All groups share one centre, and each spreads out both ways along 14 directions, with some noise.
In the rows, zero is written as 128.
Some rows, each with its group after it:
[122 103 131 127 150 147 162 124 136 125 104  75 117 111 153 138 116 105
 121 152 141 124]
lumeg
[177 107  99 185 122  97 151 108 139 160 103 141 131 142 125  91 198  89
 134 182 120 132]
vunel
[116 110 133  73  75 123  82 108 122 111 123 211 160 158 153 163 139 138
 121  70  77 140]
bil
[147  97 150 125 112  82  86 137  69 135 162 187 125 166 104 126 164 135
 142  72 109 186]
bil
[129  97 117 138 153 160 114 105 146 125  73 156 111 132 107 157 131 155
  85 153 104 123]
vunel
[110 102 120 140 108 136 146 122 149 153 127 136 110 120 145 145 124 134
 111 178 126 128]
Tokub
[135 150 123 102 119 138 152 133 168 117 117  96 149 132 103  84 102 137
 149 161 137 129]
vunel
[166  78 166  88 149 145 162  97 175 158 143  60  89 134 113 159 112 118
 131 158  87 196]
Ruv
[117 156 126  93 166 194 120 112 114  88 219 150 119 131 145 137 130 177
 108 124 128 117]
lumeg
[155 147 118 137 164 131 137 145 142 138 163  85 117  86  92 121 109 102
 160  84 162 134]
bil
[127 125 100  85 147 103 136 136 118 157 120 156 142 136  83  89 123 106
 120 130 170 207]
Tokub
[122 153 118 164  79 114 153  86 164 109  75 194 147 128 123  69  95 150
  64 129 209 119]
vunel
[121 121 141 166 167 141 159 114 170 131 133 129 136 127 113  94 117 136
  67 155 150 116]
lumeg
[151 138 133 105  87 114 146 127 135 107 166  97 118 109  95 138  85 124
  92  37 146 108]
lumeg
[147 121 199 123  85  84 146 146 104 124 189 181 111 145 105  85 117 178
  77 143 178 218]
lumeg
[112 209 102  86  93  88 118  88 101 104 120 150 100 122 124 133 114 114
 130 162 146 173]
lumeg
[170  75 117 163  72 101 110 128 149 150  72 144 164 154 102 119 177 129
 134  68 121 100]
bil
[130  83 163 146 117 144 142 125 158 153 135  61 126 133 157 146 122 134
 144  99 140 109]
Ruv
[124 112 160 137 162 131 146 124 206 159 112 201 185 134 142 101 114  98
  75 156 138 175]
Tokub
[ 88 172 170 173  99  93 116 132 130  96 103 176 137 114 147  96 123 172
 102 148 179 123]
bil
[ 62 176 135 115 189 149 121 122 108  93 170  42 135 109 156 162 176 143
  66 156 145  88]
bil
[144 106  83  97 106 149 124 118  96  91 117 145 152 154  85 134 117 111
  58 132 181 161]
vunel
[138 133 106 124  65 126 155  71 119  85 146  97 120 167 116  78 140 164
 120 173 126 118]
bil
[121 140 189 128 142 120 184  88 166 160 160  83  95 150 143  96 130 170
  86 198 154 164]
lumeg
[160 182 101 195  83  95 141  94  74 106 145 127  80 125 151  96 172 134
 133 146 152  78]
bil
[125 125  72  62  60 135 160 105  90  92 153  87 154 162 120  95 105 108
 104 120 150 133]
Ruv
[128 172 159 145 146 123 138  70 143 127 137 137 109 153 145 120 137 141
  86 157 131 132]
Tokub
[115 120 151  97 133 134 153 124 134 136 169 155 128 150 131  88 102 163
 109 138 124 162]
vunel
[135 118 129 141  81  59 117 124 104 154 110 144 119 132 123  87 140 114
 192  60 141 167]
lumeg
[155 127 159 145 127 132 113 133 105  94 137 150 131 136 142 128 174 148
 132 144 131 132]
vunel
[134 147 143 149 124 114 166  81 160 147 129 165 122 126 160 102 106 108
  86 134 176 151]
Ruv
[139 117 107 136 124 131 140 116 122 137 147 130 110 135 117 135 132 129
  99 146 112 124]
Tokub
[114 110 131 138  58 106 158 145  95 107 170 108 114 139 113  76  94 141
 147 169 161 153]
bil
[101  75  67 107  46 112 148 158 102 161 182  30  94  89  79 185  71 103
 112  60 166 112]
Tokub
[118 142  66 106 118 158  98 117 142 112 112 135 148 121 105 142 116 134
 147  69 114  77]
Tokub
[137 143 147 140 133 137 126 167 111 113 143 167 128 109 139 115 152 168
 113 155 148 116]
Ruv
[105 138 125 114 119 157 121 127 148  79 133 198 169 108 162 125 102 125
 109 122 122 113]
Tokub
[151  84 175  18  48 162 152 150 148  66 130 140 133 139 117 114  76 207
 138 142  99 176]
Ruv
[156 129 127 135 141 134 134 127 133 122 177 149 164 133 151 115 146  83
 112 110 122 121]
Tokub
[176 162 126 144 163 176  93 150 150  77 122 121 172 120  84 169 162 141
  81 113 131  58]
Ruv
[103 142  91  98 177 124 147 136 107 179 102 201  93 129 133 130  93 111
 102 151  92 157]
vunel
[136 102 138 155 115 121 128 145 142 133 101 110 157 114 131 121 162 112
 133 134 174 133]
vunel
[109  94 148 142 117 130 136 117 135 102 143  93 164 139 109  99 142 158
  69  83 199 119]
vunel
[132 128 154 139 135 103 144 145 152 160 142 188 116  71 154 136 144 103
 115 158 158 178]
Ruv
[120  89 149 131 100 151 133 137 162 122  90  92 139 119 151 183 130 139
  91 130 112  89]
bil
[ 86 107  81 145  81 146 139 163 118 147  93 186 144 126 140 122 119 160
  74 175 151  82]
Tokub
[144 102 154 152 140 119 136 110 138 133 105 137 100 116 136 122 115 125
 151  92 120 135]
lumeg
[120 168 130 117 165  97  71 165  55  94 140 161 133 130  82 156 139 117
  95  72 122 136]
bil
[110 153 154  89  39  69 126  98 109 146 117 152 125 164 157 116 150 173
 128  88 143 149]
lumeg
[163 130 184 162 113 117 121 122 155 132  67 151 114 144 137 129 131 165
 145 161 111 132]
Ruv
[117 123 173 105 120  99 105 132 173 130  75  86 138 117  90 169 114 135
 135 103 141 166]
vunel
[127 123 129 126 113 123 142 156 159 166 112 157 156 110 153  95 123 115
 161 135 172 153]
bil
[140 160  95 167 129  94 119  94  84 107 115 164 104 116 138 124 155  88
 116  93 132 117]
lumeg
[117 116 127 127 123 108 134  85 118  97 142 124 102 118 113 115 128 131
 103 108 123 158]
Tokub
[174 110 166 146  46  81 102 117 141 111  87 169 183 181 119 110 176 135
 118 103 142 142]
Ruv
[102  99 125 189  56  76 129  63 102 156 164  85  43 132 130 152 151 155
 127 129 116 121]
Tokub
[105 125 128 157 152  73 146 168 116 162 118 135 119  71 137 148 163  66
  66 169 159 158]
Ruv
[110 117 150 134 168 116 132 121 154 143 124 130 140 143 118 102 146 148
  95 110  99 121]
vunel
[121 100 117 151 172 178 132 111 156 135 149 145 119 124 131 122 142 151
 115 165 113 116]
lumeg
[171 153 113  85 153 123 141 145 114 132 136 127 124 125 105 121 132  95
 134 142 142 175]
Tokub
[135 143 127 151 133 118  87 121 130 122 164 183 175 144 114 135 195 116
  85 141 156 148]
Ruv
[139 144 127 123 119 113 134 121 134 122 124 130 134 129 117 111 126 124
 129 127 139 140]
vunel
[103 108 107 110 115 149 124 127 115 123 110 131  97 125 108 117 124 197
 147 138 129 127]
Tokub
[ 74 119  95 117 156 120 138 164  64 111 141 143 101  96 116  90 132 172
  88  80 130  90]
Ruv
[144 169  82 162 150 179 103 102 142 118 207 202 140  99 150 150 175 126
 102 148 154  97]
Ruv
[127 118 123 142 126 101 132  62 147 128 145  91 100 103 147 136 146  66
 169 139 105 167]
Tokub
[125  88 114 111  62 158 156  80 123 125 155 126  86 141 177 119 112 174
 166 116  97 103]
Ruv
[ 95 111 152 126 132 143 152 145 169 158  58 155 194 153 182  80 175 166
  86 184 180 113]
bil
[143 106 117  93  85 121 166 122 133 135  79  50  90 133 101 151 115 130
 119 200 118 155]
lumeg
[143 159 114 152 134 123 128  70 167 110  88 162 127 127 113 125 142 131
  75 108 124  97]
bil
[207 120 134 142  76 118 141 158 126 180 108  96  65 103 137 188 147 124
 181 144 118 112]
Tokub
[173  87  69 131 127 177 141 113 116 139 142 194 121 127 139 130 127 100
 119 151 147 144]
vunel
[136 142 133 109  80 134 125 133 137 110 141  91 138 112 130 144 110 133
 160 104 149 124]
vunel
[156 124  86 151 133 127 143 125 187 170 195 150 161 112  71 129 151  88
  59 144 153 137]
lumeg
[122 126 116 122 150 138 123 135 160 133 122 149 188 144  97  92 122 120
 105 120 169 151]
Ruv
[ 90 121  79 149 118 134 126  50 123 140 149 117  95 132 160 187 145  99
  82 154  93 104]
Ruv
[149 149 108  75 143 148 142 144 151 104  96 114 161 101 128 128 102  69
 154 158 137 156]
Tokub
[168 132 145 139 106 132 145 145 153 137 148 124 126  90 158 157 121  95
 142 117 135 112]
lumeg
[106  80  69 131 127 134 153 142 123 174 165 120 153 130 125  66 136 107
 156 109 160 132]
bil
[194 177 121 139 145 133 127 156  62 113 171 156 114 133 107  70 146 161
 149  60 187 104]
bil
[154 137 118 124  95 108 148 123 126  95 119 155 177 158 126 104 143  83
  62 152 114 115]
vunel
[121 153 140 115 126 125 149 151  97 132 144 175 110 115 167 129 101 117
 120 158 149 153]
bil
[160  70  89 153  72 105 154 138 163 176  83 113 114 111  95 162 155  88
 107 200 118 136]
lumeg
[114 118 152 136 106 101 144 119 140 160 125 183 120 125 169 135 124 115
  92 126 103 133]
vunel
[135 177  75 118  90  99 127 105 115 120 127 132 106 116  92 136 133 102
 125 179 132 148]
lumeg

New rows. What belongs after each?
[144  91 141 109 127 128 120 125 109 136 155  99 111 141 118 125 140 149
 171  77  99 137]
Ruv
[161 133 167 164  82 127 148  44 168 136 131 128 128 167 175 146 137 111
  86 167 148 139]
Ruv
[150 149 132 118 109 133 136 143 140 121  91 129 136 107 148 162 118 103
 117 128 136 109]
bil
[124  86 142 171 107  96 156 140 104 125 137 156 151 141 152  73 167 127
  69 120 160 122]
Tokub
[138 126 164 122  97 114 155  98 141 106 142  37 117 156 111 134 136 156
  76 129 105 106]
vunel
[107 139 156  67 145 150 100 126 138 116 144 147 145 125 171 183 153 142
 124 117 101 143]
bil
[130 171  99  87 119 123 109 107 131 119 126 145 128 112 120 144 110 102
 157  98 124 149]
lumeg
[ 84  92 109  76 101 161 111 150  88 103 105 142 165 143 163 123 129 165
 141  86 138 105]
lumeg
[136 133 142  65 113 153 111 133 116  90 142  76 156 156 123 160 153 148
 115 117 116 124]
bil
[ 97  89  79 143 116 146 108  90 167 177 151 132 119 123 126 123 165 159
 178  95  97 102]
lumeg
[155 138 125 162 121 147 152 147 154 140 166 116 159 127 139 109 151 127
 107 130 149  75]
lumeg
[169 137 143 150 138 122 142 135 123  92  78 166 138 131 123 120 124 110
  67 140 133 119]
lumeg
[131  72 119  87  44 124 102 170 143 149  94 148 159 122 136 151 125 141
 205  61 112 127]
lumeg
[146 175 100 130 150 124 126  95 134 142 185 149 101 114 107 127 147 108
 141 173 127 171]
lumeg
[199 164  92  79 128 168 149 121 178 117 165 123 141 107 110 103  96  91
 210 148 105 150]
vunel
[124  77 143 163  86 122 114 133 173 123 149 103 200 132 149 114 139  85
 175  87 111 102]
Tokub
[123 120 143 126 100 100 137 132 158 122  67 184 132  95 136 125 111 116
 125 138 148 170]
Tokub
[156 178 148 163 144 124 152  85 186 123  76 115  96  95 120  97 124 152
 133 159 167 127]
vunel
[101 159 133 172 153  84 119 135  98 129 134 185  80 105 104 108  98 120
 130 176 132 169]
bil
[ 95 134  98 108 150 141 125  71 122 145 179  77  87 144 119 130 131 137
 170 169 114 164]
Tokub
[118 135 125  61 103 154 147 138  99 109 173  96 140 135 180 144 138 111
 125 153 133 141]
bil
[120 148  93 139 179 148 126 112 149 109 109 188 120 101  96 117 126 153
  64  96 116  84]
Ruv
[168 101 137 122 101 113 142 198 100 133 125 133 109  93 126 104 168 147
 171 126 132 128]
Ruv
[152 124 156 153 145 111 143 152 153 153  61 113 132 125 115  87 103 133
 162  74 143 110]
Ruv
[159 137 135 121 102 107 144 125 140 143 117 128 139 127 130 123 130  89
 137 158 151 174]
Ruv
[138 100 128 125 117 147 160 146 121 101 150 132 134  99 162 133 124 103
 104 142 135 121]
Tokub
[137 147 167 160 124  98 163  99 165 144 120 157 110 126 125 117 126 134
  42 183 158 160]
lumeg
[148 133 141 130 155 119 175 147 160 173 117 123 141 113 137  83 123  96
 126 162 195 175]
bil
[176 135 139 139 171 131 132 133 107 140 121 195  93 134 115 122 123 136
 109 111 122 141]
bil
[119 194 150 128 169 158 138 115 105 121 124 129 139 181 168  78 163 185
 111 201 163 103]
Tokub
[120 111 140 136 134 113 134 126 169 173 124 170 135 121 142  97 128 126
 147 115 108 142]
vunel
[ 97 102 108 107  98 122 153 127 164 165 118 168 149 136 140 111  88 120
 101 114 101 122]
vunel
[152 108 116  99 107 145 121  95 152 139 128 141  91 142  93 149 108 152
 142 136  87 157]
vunel
[138 126 122 144 139 121 131 100 169 169 130 167 142 139 125 122 173 125
 107 163 122 147]
lumeg
[140 142 101 168 196 111 159  93 111 163 110 103  97 152 128 102 209 115
  77 215 120 126]
bil
[139 142  87 117 197 141 132 121 101 117 111 142 126 151  97 119 143 119
  68 150  92 113]
vunel
[154 180 118  63 132 148 137 153 122 120 101 113 115 110 108 145  91 138
 136 109 165 135]
Tokub
[143 120 111  94 114 177 158 105 172 132 122  58  90  99 102 158  67 148
 142 139 161 134]
vunel
[150 120 111 148  99 106 123 140  88 118 112 139 128 115 145 129 143  96
 140  67 136  99]
lumeg
[152  95 121 118 106 139 156 136 123  86 153 100 112 122  87 141 102 126
  82 145 104 127]
Tokub
[108 143 148 133  88  80 107 130  93 119  92 113 114 144 120 156 148 140
  99 125 132 134]
vunel
[173 138 168 112 152 157 121 171 125 112 189 162 107  93 134 138 151 168
 159 133 133 152]
Ruv
[146 120 124 158 150  94 121 193  81 173 136 153 112 111 116 120 133  98
 169 131 148 161]
bil
[185 121 129 108 118 117 143 178 152 141  84 116 164 110 117 122 130  79
 167 127 146 149]
Tokub
[127 134 126 119 120 111 131 105 139 131  93 173 128 152 106 118 117 132
  80 147 100 139]
vunel
[187  87 125 171  65  98 110  65 191 153 138 106  92  96 105 169 156 101
 197  55  84 128]
bil
[126 145  89 149 169 152 172 164 110 138  79 136 135 126 128  88 117 129
  82 185 166  86]
bil
[139 180 121 163  78 118 148 121 103 119 130  93  96 138 160 109 146 161
 155 195 131  69]
lumeg
[154 158 104 130 128 146 126 111 132  86  97 130 131 125  96 114 121 147
 116 137 164 114]
vunel
[179 135 145 100  93 142 158 116 126 114 119 153 112 144 150 126 109 132
 106 145 130 140]
bil
[112 106 121 127 147 144 137 140 155 131 105 136 159 115 119 108 124 135
 114 125 166 133]
vunel
[171 142 131 141 126 131 146 142 103 173 166  93 109 175 118 130 156 149
 107 147 138 110]
Tokub
[168  68 148 161  45 112 168  85 149 149 129  85  97 156 126 115 155 148
 114 191 170 165]
vunel
[146 100 119 120 133 142 141 117 124 121 154  92 107 116 136 124 145 120
 156 152 107 148]
Tokub
[149 136 112 162 175 117 123 132 151 145  64 175 150 102 119 106 160  90
 131 138 145 138]
vunel
[193 109 158 183  93 104 142 153  93 117  59 173 130 157 161 116 180 131
 103 140 114  84]
lumeg
[191 145 124 117 127 140 145 121 139 117 139 122 133 134 111 108 132 123
 127 114 145 131]
Ruv
[131 109 106 137 102 105 128 125 143 142 138 162 140 120 112 127 132  90
 123 136 115 159]
Tokub
[196 154 178 106 188 146 167 162 173 201 127 111 151 168 117 123 132 114
  93 177 162 165]
Tokub
[166 109 100 188  94 111 130  89 145 121 116 143  97 139  64  76 118 154
 152 125 112 113]
bil
[ 66  89 119 151 135 132 144  63 133 146 187 117  96 114 162 121 151 145
 100 104 132 127]
Tokub
[ 70 151 134 127 135 154 118 140 183 161 143 143 234 177 154  93  97 121
 113 158 164 113]
Tokub
[104  30 151 102 118 129 124 143  73 110  72 133  84 138 144 108 119 172
 194 134 106 189]
lumeg
[148 146 147 114 119 146 135 147 115  96 137 131 133 128 133 120 108 144
 130 119 139 110]
lumeg
[191 146 124 111 193 158 177 163  94 182 163 138 115 123 197 111 173 101
 123 116 186 131]
bil
[150 109 186 148 131 141 157 133 102 109 199 143 103 126 165 128 139 163
  76 116 149 121]
lumeg
[164 143 168  76 127 141 150 178 133 119 138 102 113 105 124 125  90 128
 177 140 141 170]
Ruv
[141 146 105 134 150 119 142 123 161 151  92 144 128 121 119 110 129 109
 139 158 100 122]
vunel
[105 135 177 116 125 116 136 125 120  92 133  85 146 155 115 125 134 157
  59 114 125 110]
vunel
[136 139 146 116 155 121 135 139 105 132 167  43 111 113 135 177 128  80
 117 107 138 132]
Ruv
[ 91 145 121 150 136 103 108  93 106 142 102 125  81 129 153 157 103 117
 151  85  86 100]
Ruv
[121  88 117 118  85 129 148  90 121 117 169 125 118 164 121  88 128 157
 109 139 121 141]
bil
[153  99 152 140 131  99 175 135 109 138 140 147 113 144 130  95 150 119
  57 184 150 174]
Tokub
[147 161 179 121  62  85 163 168 126 109 136  87 136 113 121  96  57 127
 141  86 189 136]
lumeg
[156 127 154 131  75 102 161 159 101 106 108 186 102 109 137 132 112 147
  61 160 155 147]
Tokub
[146 121 129 120  69  87 131 124 102 113 127 171 116 147 102 112  94 113
 125 148 119 178]
bil
[ 97 124 123 129 129 132 156 155 115 126 107 174 120 116 139  75 117 176
 114 168 148 119]
Ruv
[138 121 153 126 137 139 146  92 164 169 173 102  96 143 137 119 152 172
 142 152 112 131]
lumeg
[134  92 122 140 101 119 133 139  84 115 133 125 101 125 133 124 132 147
 130 108 133 120]
lumeg
[154 179  86  54 171 156 137 120 108 181 104  89  35 104  95 169 119 175
 151 109 165 150]
Tokub
